The same things were measured in two ways. Each way mixes the same 13 hidden numbers, adds some noise and spreads widely along 7 directions of its own, which tell nothing about the thing.
In the rows, 128 means zero.
Some things both ways: the first way, then the second way.
[172 146 134 159 158 209 166 136 154 119 232 139 101 163 106  62 154 142
 106 113 161 104 135 106 111 144 135 152]
[139 136 158  51 118 191 117 143 118 130 158 136 128 149  79 106 104  99
 191 143 152  93 101 160 184 178 131  86 196 137 140 154]

[167 116  85 128  77 100 123 121 109 134 115  99 140 147  95  94 149 133
 108 114 105  93 148 140 121  80 165 125]
[122 107  65 131 144 149 119 161 122 135 156 121 142 129 171 149 126 135
 186 151  90  99 157  92 118 112 172 106  77 104 147 100]

[113  95  73 149 103 111  95 136 123 133 184  98 140 137  80 119 129 147
 140 116 113 159 115 151 102 153 126 153]
[132 107 148  59 140 157 120 138 103  96 160 114 169 155 143 138 105 137
 186 101 128 113 129 105 151 116 131  92 144 129 160 121]

[100 124 120 104 114 143 131 130 106 103 126 123 128 133 133 118 118  98
 108 137 145 105 123 132 105 142  99 126]
[134 104 191 118 143 117 145 131 130 109 119  76 117 149 111 137 115 118
 152 147 142 116 107  95 159 124 120  76 108 145 128 114]

[162 145 117 123 111 152  78  94  99 147  71 140  98 116 134 137 145 140
 121 130 111 107 172 166 149  87 140 106]
[142 123 118 175 137 120 159  61 125 115 104 153 128 142 109 125 149 124
 103  54 164 156 151  89 130 125 117 102 162 118 150 119]

[116 146 151 119 160 170 167 100 172 164 161 116  95 139 162 120 150 114
 138  99 171 118  78  97 164 155 117 170]
[120 124 135 122 161 151 130 103 126 108 111 131 112 139  85 131 128 117
 157  79 144 119 138  91 144 133 142  73 136 126 127 102]

[126  91 116 146 110  70 135  91 114 105  79 197 155  71 121 252  85 104
 149 153 144  88  78 116 170  12  55  97]
[177  94  41 135 122  89 122 153 143 162 162 177  82  99 135 140 160 140
  93 102 115 112 223 131  93  84 139 135 107  86 136 156]

[116 144 178 134 141 140 126 149 141 100  86 137 127 117 135 133 126 116
  77 160 136 154 116 114 106 137 152  88]
[137 110 160 119 151 133 124 129  95 108 135 117 107 100 141 155 103  91
  98 178 113 140 137 113 136  91 145 111 141 106 177 142]

[154 104 123 139 118 181 150 150 149  99 153 139 117 135 114 108 129 115
  94 127 149 115 120 133 100 132 115 120]
[123 123 183 111 152 113 137 119  97  96 114  78 153 131  98 157  75  81
 132 134 108 102 138 130 112 132 122  76 149 127 208 104]

[209 142 126 133 122  75 128 133 122 105 104 137 128 133 102  97 151 161
 156 132  88 119 168 161 127  59 185 128]
[140 108 114  85 146 150 121 176 112 120 174 127 150 149 151 131 123 145
 153 166  96 103 138  91 152 138 141 124 115 120 157 132]

[113 159 155  94 190 129 156 134 144 179 132  99  93 138 160  91 153 127
 149  95 143 166  95  83 156 154 139 121]
[170 148 154 121 130 131 125 105 159 130 123 157  89 126  88 106 140  88
  90 131 148 161 106 152 139 133 102 108 187 112 136 139]

[131 125 141 141 122 170 109 127 137 102 143 138 115 121 122 124 128 124
 124 119 124 147 145 142 107 142  81 121]
[102 139 174 115 120 150 142 114 133 116 129 108 180 188 112 133 123 119
 181 124 153 115  99 151 133 147 102  95 177 155 164 101]

[172 177 176  51 188 146 110 124  78 188 125 107 114 143 170  51 163 116
 138 108 149  97 130 158 135 159 148 117]
[108 124 195 125 131 105 116 120 122 131  99  85  89 124  72 130  98  76
 118 130 154 131 110 131 118 141 109  90 134 146 142  77]

[128 101  43 152 114  54  76 151  55 144 138 118 177 121  64 162 120 178
 158 140 106 153 125 200 120 109 155 130]
[167 154 133  80 113 125  98 152  67 135 154 125 137  98 113 136  93  90
 125 140 139 111 156 141  86 145 106 110 122 134 179  95]

[107 128  91 163 149 146 145 134 127 145 164  83 116 167  79  96 168 158
 115 114 120 159 125 118 135 143 146 133]
[146 142 116 114 132 160 117  95 100 118 132 128 109 150  96 119 151 101
 214 143 144 138 124 107 153 146 113  67 120 113 144 112]

[182 142 114 125  99  92 166 164 171  94 182 164 158 124 119  75 167 130
 118 121  94  86 130  70 147  69 149 136]
[161  85 116 103 125 148 164 158 134 122 148 157 148 111 192 135 135 152
  99 115 129 139 167 115 148  69 144 144 140 112 153 162]

[ 88 151 120 124 161 148 113 136 121 168 178 118 118 139 128 120 143 122
 136 120 154 158  82 105 141 167 126 141]
[137 146  78 157  96 117 131 131 161 175 170 189  94 130  99 135 141 125
 192 107 167 106 128 144 122 170 150 121 139 109  78 121]

[179 167 144  79 105 139 132  71 122 141  55 139 105 120 163  98 136 127
  90 137 107  53 195 108 159  58 169  86]
[186 153  86  78 134 215 107 123  57 123 152 136 167 126 163 100 151 129
 107 127 141 126 173 115 116 107 123 116 141 136 183 132]

[164 150 152  87 175 144  74 144 106 175 122 107  94 144 135  54 169 135
 115 118 123 126 143 167 125 160 179 102]
[153 140 179 101 128 126 122 121 146 114 141 173 119 116 103 140  88  90
  99  91 159 142 111 144 129 137 119 107 209 121 143 128]

[117 158 124  99 182 175  66 119  94 167 131  73  76 183  91  49 195 125
 109 134 111 121 155 186 137 166 160 125]
[141 154 170 113 136 113 121  98 114 101 137 135  93 165  77 138 126 106
 193 104 191 148 100  96 139 156  94  70 137 132 103  93]

[147 123 111 128  86 138 142 132 140 101 146 144 115 144 102  99 127 124
  75 132 135  74 150 104  97  76 160 114]
[145  71 132 109 147 155 135 127 171 116 144 153  98 129 132 118 148 142
 111 111 115 135 122  97 193  96 154 111 162 105 115 174]

[144 123 107 134 136  50 101 119 100 157 158 141 167  88 121 156  95 135
 169 126 118 134  97 123 141 113 112 136]
[135  81  81 147 135  78 164 169 150 164 149 140  54 130 107 110 112 159
 171 157 138 110 133  78 167 129 157 129 103 104  70 160]

[158 126  90 139 108 144 156 103 178 137 134 124 117 118 117 129 122 104
  99 127 121  96 124 109 149  94 111 152]
[102 135 166 163 164 136 148  85 146  99 110 120 148 171 106 144 144 138
 128 105 134 136 103  99 121 118 124 100 158 137 137  98]

[ 89 120 104 181 120 159 104 117 147 122 162 139 135 118  85 196 102 115
 109 149 153 126  99 161 125 142  88 168]
[ 69 130 142 210 147  91 155 112 174 143 122 136  82 156  61 158 132 148
 169 125 153 101  96 102 114 145 151 109 128 136  61  96]

[156 134 131 151 129 138 142 121 125 122 129 132 123 126 134 122 137 134
 141 106 131 107 135 118 152 117 124 138]
[164 129 147 113 159 153 143 108  95 103  91 114 113 121 120 110 106  82
  84 113 158 144 162 102 136 108 119  77 163 128 181 126]

[ 90 140 118  98 107 144 144 138 152 138 146 128 128 130 128 136 124 107
  97 125 150 142 104  98 102 120 105 118]
[143 124 130  76 127 141 104 148 102 144 144 113 145 108 151 126 122 111
 105 147 103 135 146 158 103  83 128 139 135 121 178 117]

[187 131 116 150 150  93 146 120 159 127 133 132 128 114 103 124 136 141
 151 126 101 127 133 140 152  84 133 148]
[134  87 127 165 165  80 146  93 161 115 121 145  80 157  98 119 133 144
 120 112 129 155 116  58 164 113 121 104 153 105 115 147]

[145 165 126 115 134 136 121 122 111 152  93  94 127 139 138  87 152 132
 111 113 102  97 173 137 159 139 157 128]
[176 140 108 122 143 177 126 125 111 140 135 152 145 118 180 119 129 121
  96 136 147 135 163 110 125  80 145 109 143 134 145 132]

[146 122 142 134 144  83 164 139 174 131 196 148 177  91 137 135  85 123
 131 123 141 116  84  80 136 138 110 145]
[ 65  92 120 194 131 114 125  82 173 150 112 145 104 161  93 139 145 146
 155  95 150 126 121 105 128 110 132 103 150 141 100  97]

[126 139 131 126 141 117 182 167 198 128 156 143 126 132 129 101 156 106
  96 133 122 121  81  35 173  99 156 109]
[147 128  76 129 135 143 135 134 131 130 172 181 146 129 160 172 169 149
 166 110 111 117 180 125 114  94 158 123 111  91 134 138]

[116 101 113 165 105 121 139 106 137 128  84 107 137 101 134 175  70 116
 118 123 134 139 117 112 137 142 118 128]
[163 149 123 100 177 184 113 122  69 105 133 101 162 128 161 130  96  96
  97 150 114 109 169 108 106  95 148  79 156 130 203 127]

[114 106 185 102 109  88 101 121 117  93  34 169 131  71 176 172  65  87
 103 153 123 109 124  81 135 101 111  38]
[193 113  82 115 138 135 138 150 153 134 183 172 115 135 164 134 121 140
 144 129 135 107 156 113 149 104 156 102 157  97 117 183]

[140 132  98  98 101 126 123 100 108 141 120 122 147 100 139 117  74  84
  60 148 134  65 138 113 101 124 107 112]
[130 112 126 140 127 137 121 125 163 160 162 148 105 155 130 121 117 143
 183 142 160 116  91  96 172 127 157  98 150 135  67 136]

Other things, the second way, with their names:
<307>: [129 135 155 137 141 169 120 128 156 127 142 131 143 137  73 135 127 122
 134 173  94  76  94 137 138 163 136  94 161 139 143 130]
<11>: [130 164 194 115 148 150 150  97 115  93  98 103 110 159  77 113 122  84
 142 122 179 152  86 118 144 158 101  77 168 140 140  95]
<542>: [121 155 108 176  96 161 114 106 192 147 151 169 111 168 109 136 176 112
 186 126 167 120  92 160 115 164 118  95 155 127 100  94]
<601>: [174 112 108 155 135  81 142 111 115 132 130 181 105 107 117 146 108 104
 127 120 141 146 170  81 141 125 120 102 131 100 152 140]
<163>: [115 131 117 165  96 144 136 108 146 145 150 144 133 150  99 136 131 138
 188 102 171  92 109 131 123 162 132 102 148 143 106 109]
<416>: [113 102 101 134 144 158 144 109 114 122 124 144 136 161  96 131 155 162
 182  85 147  97 166  77 152 128 132  87 121 143 126 122]
<685>: [150 107 129  82 141 137 133 153 104 118 186  98 165 161 146 135 128 159
 163 155  97  89 128 104 154 127 146 121 121 121 149 159]
<673>: [144 135 113 176 102 141 158 146 160 156 184 180 126 128 128 144 124 142
 130 148 156  86 107 138 132 165 160 139 172 127  94 163]
<342>: [109 110 153 117 137 144 144 124 148 110 139 111 136 160 110 142 165 158
 167 115 126 114 112 122 139 112 129 110 124 132 120 118]
<192>: [132 176 132 109 153 140 136 137  83 115 156 106 170 149 117 140 123 119
 118 152 108 109 129 144  83 148 131 139 149 122 183 109]
<226>: [134 143 150 165 130 131 146  96 150 118 108 140 105 105  84 114 110 114
  67 116 143 144  88 146  96 116 118 129 204 125 141 125]
<101>: [186 111  62 128 121 113 133 142  98 162 171 140 101  88 144 129 106 128
 130 123 131  94 182 112 122 104 172 113 111  98 122 164]
<91>: [182 184 194  83 175 164 154  98  67  63  95 104 164 145 119 120 117 110
 126 102 173 166 118  81 120 111  90  74 135 149 166  86]
<683>: [125 162 113 124 139 129 161 170  75 140 140  71 134 131 115 146 117 116
 202 194 123  76 146 134 101 147 157 105  63 127 139 100]
<674>: [105 139 103 202 127 128 137 106 176 149 143 181  80 155  83 131 133 134
 182 152 160 125  81 101 140 161 139 109 161 120  73 119]
<280>: [151 117 131 134 126 149 133 128 140 119 165  86 109 149 141 119  95 115
 185 146 145  98  76 102 159 147 165  70 137 116 107 136]
<579>: [146 104  84 168 134 115 166  87 124 149 107 131 140 119 161 121 140 131
 103  92 128 150 174 112 122  67 148 123 140 105 160 136]
<549>: [137  98 148 123 118 167 163 162 129  92 158 102 138 117 153 143 127 134
 104 166 109 101 108 135 139 121 146 135 148 112 170 160]
<272>: [168 110 164  86 153 181 155 191 107 111 125 116 121  81 146 146 121 113
  67 203 106  94 174 143 138  80 146 117 126 133 173 172]
<49>: [194 117 165  45 146 160 141 167 111 110 163 104 166 142 179 118 104 132
 167 187 112 125 108 102 187  96 131  94 123 129 148 159]
<590>: [120 131 107 164 147  85 125 124 136 137 168 114 157 183 123 155 110 154
 174 119 123  79 132  93  95 143 138  96 124 132 125 102]
<682>: [195 163 118  67 137 202 101 163 104 108 145 140 104 111 149 106 134  80
  88 182 140 139 148 159 109 109 109 107 162 115 180 138]
<283>: [131 122 131 120 127 188 141 167  75 118 122  91 112 107 148 120 122 101
 104 220 135 115 145 130 123 113 130 123 122 137 183 133]
<419>: [165 143 134  67 161 151 127 143  44 112 125  89 137 131 125 121 100 101
 163 157 137 117 170  92 133 119 121  77 100 135 178 111]
<399>: [173 105  88  86 133 163 123 119 105 141 151 131 126 114 167 104 133 128
 118  95 135 133 163 116 149  80 157 111 147 106 143 160]
<690>: [167 156  60 174 113 106  96  82 119 172 131 194 105 120 126 105 109  95
 108 113 170 168 150 119  85 120 101 119 179 115 147 102]
<220>: [105  91 131 141 140 150 156 132 159 107 144  99 129 145 117 147 143 161
 173 108 110  81 108 106 147 121 171  99 118 119 110 131]
<482>: [112 160 147 112 154 144 118 126  74 124 129  80 171 175 114 136 109 110
 186 137 144  95 141 100 109 156 124  74 106 160 163  65]
<251>: [127 118 154  84 138 182 101 143  95 133 124 116 121 121 128 106 107  94
  85 172 136 128 139 138 138 105 121 116 175 149 180 134]
<117>: [173 168 156 140 145  76 126 105 121 111 130 136  78 130  35 138  72  65
 158 140 151 114 110 122 116 190 100  58 169 108 145 119]
<497>: [145 159 130  52  91 160 122 171 116 132 188 149 173 139 134 143 122 141
 222 122 153 106 112 177 108 136 117 128 138 132 130 106]
<147>: [152 113  89 127 137 128 180 150 125 144 142 158  94 105 130 127 122 134
 149 129 146 120 158 119 153 107 169 129 135  96 109 173]
<474>: [145 125  82 125 134 166 100  83 111 148 143 167 133 141 133 112 155 133
 155  94 146 141 151 102 141 107 134 100 151 122 132 124]
<259>: [135  87 171 100 154 179 142 155 134 102 119  88 139 122 158 135 136 142
  82 125 120 109 141 102 141  76 150 103 113 148 143 126]
<699>: [182 134  67 141 112 116 131 144 124 156 168 139 123 124 133 116 130 129
  95 137 125  95 163 142  92 140 131 134 145 111 154 149]
<57>: [124  99 137 145 124 122 101  72 162 136 138 143 104 166 104 113 127 118
 159 101 155 146  95 103 164 123 113  80 182 126 116 127]
<704>: [122 130 137 191 133 138 165 109 173 118 128 191 108 142 104 140 162 148
  87 123 158 140 116 122 121 121 118 142 189 127 113 146]
<208>: [171 119 102 114 130 119 133 142 128 142 157 179  84  91 119 118  83 105
 156 157 124 143 113 107 165 131 148 118 157  84 122 159]
<279>: [147 128 158 115 131 135 109  70 148 103 140 154 108 174 129 132 154 104
 138  70 186 173 119 120 145 107 101  80 190 115 129 125]
<691>: [187  89 125 148 137 116 155 107 194 110 142 171 102 118 161 131 138 139
  72  91 133 160 123 111 148  68 137 118 179  89 120 178]
<338>: [150  95 128 115 133 100 183 159 190 145 139 150 140 129 102 127  85 153
 192 117 115  87 112 126 173 128 155 101 153 114 100 161]
<8>: [128 133 128 149 115 145 136 131 160 134 155 112 117 158 107 130 151 135
 172 135 145  93  94 136 129 158 139 100 126 128 103 115]
<205>: [156 112  86  70 152 178 137 157  83 127 153 159 143 126 141 118 148 144
 173 170  96 121 172  88 182 117 148 122 108 106 162 163]
<78>: [151 115 168 118 118 110 123 108 165 110 131 143 140 142  98 137 147 141
 121  85 136 143 110 122 122 119  80 110 143 136 140 105]
<284>: [ 98 148 186 143 172 137 140 137 113 114 110  77 132 160  75 144 108 110
 140 192 118  84 112 107 122 155 131  82 124 161 146  96]
<18>: [152 115 181  63 138 154 115 141 105 128 145 105 152 145 120 125 114 117
 172 167 124 112 117 109 184 130 123  81 123 149 144 133]
<722>: [146  60  83 152 125 122 106 112 137 163 123 109 102 112 143 119 167 126
  68 127  97 113 195 113 132  78 137 110 103 118 166 141]
<355>: [122  99 198  97 143 147 140 131 174 105 109 119  88 130  81 132 122 108
 175 142 136 133  80 126 184 111 126  72 142 127 106 129]
<366>: [193 129 145  84 120 128 158 173 119 141 153 134 149  99 158 132 119 124
  73 152 126 116 162 165 120  92 131 147 146 122 161 168]
<398>: [116  76 152 209 178 116 140  70 177 103  83 105  73 152  85 131 152 139
 105 106 131 121 126  44 157 100 134  52 118 135 102 117]
<221>: [106  73  55 148 118 163 139 110 167 172 151 163 158 154 132 117 167 181
 199  99 102  89 148 114 175 113 169 117 140 120 116 153]
<454>: [ 83 130 134 136 132 109 131 178 120 145 141 106  97 143 127 152 120 129
 170 164 152 111 132 114 100 127 141 127  83 141 103  74]
<458>: [153  97 120 155 131 116 134 118 172 132 148 166  97 137 127 123 126 137
 142 145 131 139 103  90 169 116 130 107 155 108 107 156]
<539>: [193 143 100 131 138 115 122 129 111 122 152 165 132 118 139 122  81 100
  87 123 140 130 150 100 104 142 119 108 175 110 175 132]
<490>: [119 109 171  98 102 127 101  95 148 121 130  91 110 142  97 109 152 120
 146 126 126 162  65 171 125  93  85 122 159 122 145 109]
<250>: [111 132 112 129 117 138 158 157  88 171 119 138 126 102 119 121  83 118
 154 187 144 113 149 151 120 108 141 142 149 139 151 135]
<175>: [129  93 152 102 130 168 131 135 142 130 126 101 124 153 127 113 128 115
 154 137 142 104 127 117 179 125 136  78 140 144 137 133]
<423>: [156 139 136  95 163 125 145 152 121 107 131 105  71 125  61 108  78 109
 190 165 131 102  94 103 152 150 138  73 135 106 112 140]
<527>: [174 122 136 152 128 132 117 143 152 144 143 146  80  71 118 129  92  98
  48 168 126 110 120 139 110 112 145 117 166 120 131 152]
<694>: [103  90 181  93 138 162 129 111 135  99  84 111 120 113  89 131 131 114
 136  83 134 134 128 128 144  88 118  81 142 140 155  97]
<405>: [189 130 176  90 131 142 146 158  86  86 136  87 137  99 131 134 107 112
  79 168 122 117 129 126 109 113 102 113 123 131 189 135]
<427>: [131 138 146 104 135 155  96  85 117 113 151 143 156 169 124 135 126 115
 164  87 161 134 121 116 133 127 116  81 178 137 146 108]
<393>: [145 159 125 137 116 144  83 132  82 151 142 135 161  98 127 152  87  75
  90 167 120 100 163 152  64 139 119 110 145 145 205  84]

Some of these things the first way, each followed by its name:
[185 131 121 112 141  71 148 103 111 166 155 120 161  94 141 102  87 127
 119 119 131  92 121  96 121 112 132 124] : <251>
[ 52 126 156 106 132 173 127 130 173 102 187 121  88 159 125  99 129 135
  92 130 154 120 128 100 101 181 146 129] : <416>
[127 132 120 117 112 120 164 132 137 124 165 136 137 131 145 111 113 111
 145 116 143 117  95  64 143 123 131 133] : <8>
[116 132 120  84 126 168  68  87  85 163 144  97 112 141 133  81 134 130
  96 128 132 101 150 159 109 175 131 112] : <163>
[130 161 157 156 144 164 148 107 162 124 113 144 124 120 130 164 139 142
 124 134 135 134 140 134 156 110 115 141] : <474>
[115 102 135 128 121  95 143 113 139 117 126 137 155  81 143 173  57 112
 117 135 144 145  98 100 103 135  83 112] : <57>
[ 98 125 170 114 167 174 108  78 112 155  52  86  80 131 148 151 123 160
 118 120 155 164 148 197 117 179 130 109] : <307>
[115 102 180 119 108 114 145  79 122  80  23 152 135  85 169 209  65 109
 116 143 152  75 133 141 140 100  97  99] : <398>
[140 110 139 148  80 117 117 118  72  71  90 175 152  95 137 183  75 123
 126 133 147  87 152 137  97  83  87  96] : <175>
[ 41 130 122 161 138 150 127 189 162 116 236  97 148 186  58 126 173 189
 163 102 128 244 108 141  96 190 128 154] : <490>
[119 136 138 115 134  94 163 150 182 123 142 127 147 107 133 125 107 131
 106 131 117 145 119  82 126 132 136 118] : <690>
[153 119 113 168 123 128 130 169 120  87 130 135 134 140  86 124 105 149
 116 137 127 112 166 157 107 124 172 128] : <284>
[119 137  95 143 110 137 110 135  92 145 125 142 144 117 123 154 114 111
 122 133 135 124 112 111 148 114 117 110] : <683>
[135 127 143 143 145 114 189 144 160  96 120 140 159 107 134 162 110 141
 126 142 147 147  99 131 122 133 123 146] : <393>
[ 69 116 118 157 127  97 146 218 168  82 210 124 137 154  88  97 111 116
 129 129 124 177  86  46 111 165 162 123] : <279>
[124 130 121 120 110 115 107 139 102 117  95 136 133 112 135 149  85 117
 136 134 132 127 140 139 117 130 133 115] : <482>
[ 94 110  87 124 118  85 137 142  68 132 145  94 154 152  99 130  98 159
 158 105 143 137 130 139 106 139 146 124] : <722>
[161 148  95 145 101 118 102 166 135 105  83 141 129 139  98 116 182 166
 128 130  65 106 195 165 177  79 190 121] : <91>
[ 89 142 131 143  89 148 155 155 159 104 166 157 144 127 138 152 102 119
 121 121 153 138 107  60 126 130 125 127] : <399>
[ 90 121 137 200 109 147 173 114 168  66 125 136 114 152  86 179 151 128
 134 126 133 138 116 107 140  75  93 154] : <682>
[142 101 116 108 119 167 108 123 130 142 141 140 122 105 143 124 133 129
 105 101 137 100 133 147 125 136  73 108] : <338>
[134 122  92 161 130  93 136 146 117 127 141 128 155 119 105 147 117 147
 151 123 117 136 117 124 152 119 130 138] : <419>
[196 152 130 112 147 153 103  64 104 176 134  76 105 159 128  38 207 149
 150 103  95 121 149 161 154 130 158 149] : <549>
[ 85 137 208 146 169 188 153 125 161  97 126 147 119 125 148 167 166 130
 120 117 166 145  96 138 139 151  65 132] : <355>
[ 98 136 181  97 140  72 143 184 132 112 137 127 137 135 158  81 119 131
 137 110 125 156 107  36 129 152 187  70] : <542>
[109 118  75 173 115 120 158 144 162 103 186 125 141 134  85 152 110 137
 162 133 126 180  97 116 121 131 117 176] : <685>
[ 91 101   6 174  96 133 153 132 123 122 170  60 139 155  56 121 145 136
 122 111 100 160 127 153 108 145  78 190] : <49>
[119 127 112 136 137 101 111 121 103 142 131 116 129 131 121 146 117 153
 196 113 121 171 122 139 149 136 133 138] : <699>
[ 79 128 109 112 129 138  76 154 130 144 186 115 131 148  94 103 172 142
 122 123 109 164 113 135 125 157 122 118] : <497>
[115 153 214  56 131 151  65 141 146 149  89 127 100 127 175  83 135 153
  84 122 123 137 171 128 115 173 204  49] : <226>
[197 127 101 112 155  65 113 135 104 183 138 102 154 109 127  71 112 138
 140 115  96 116 133 117 157 133 172 110] : <427>
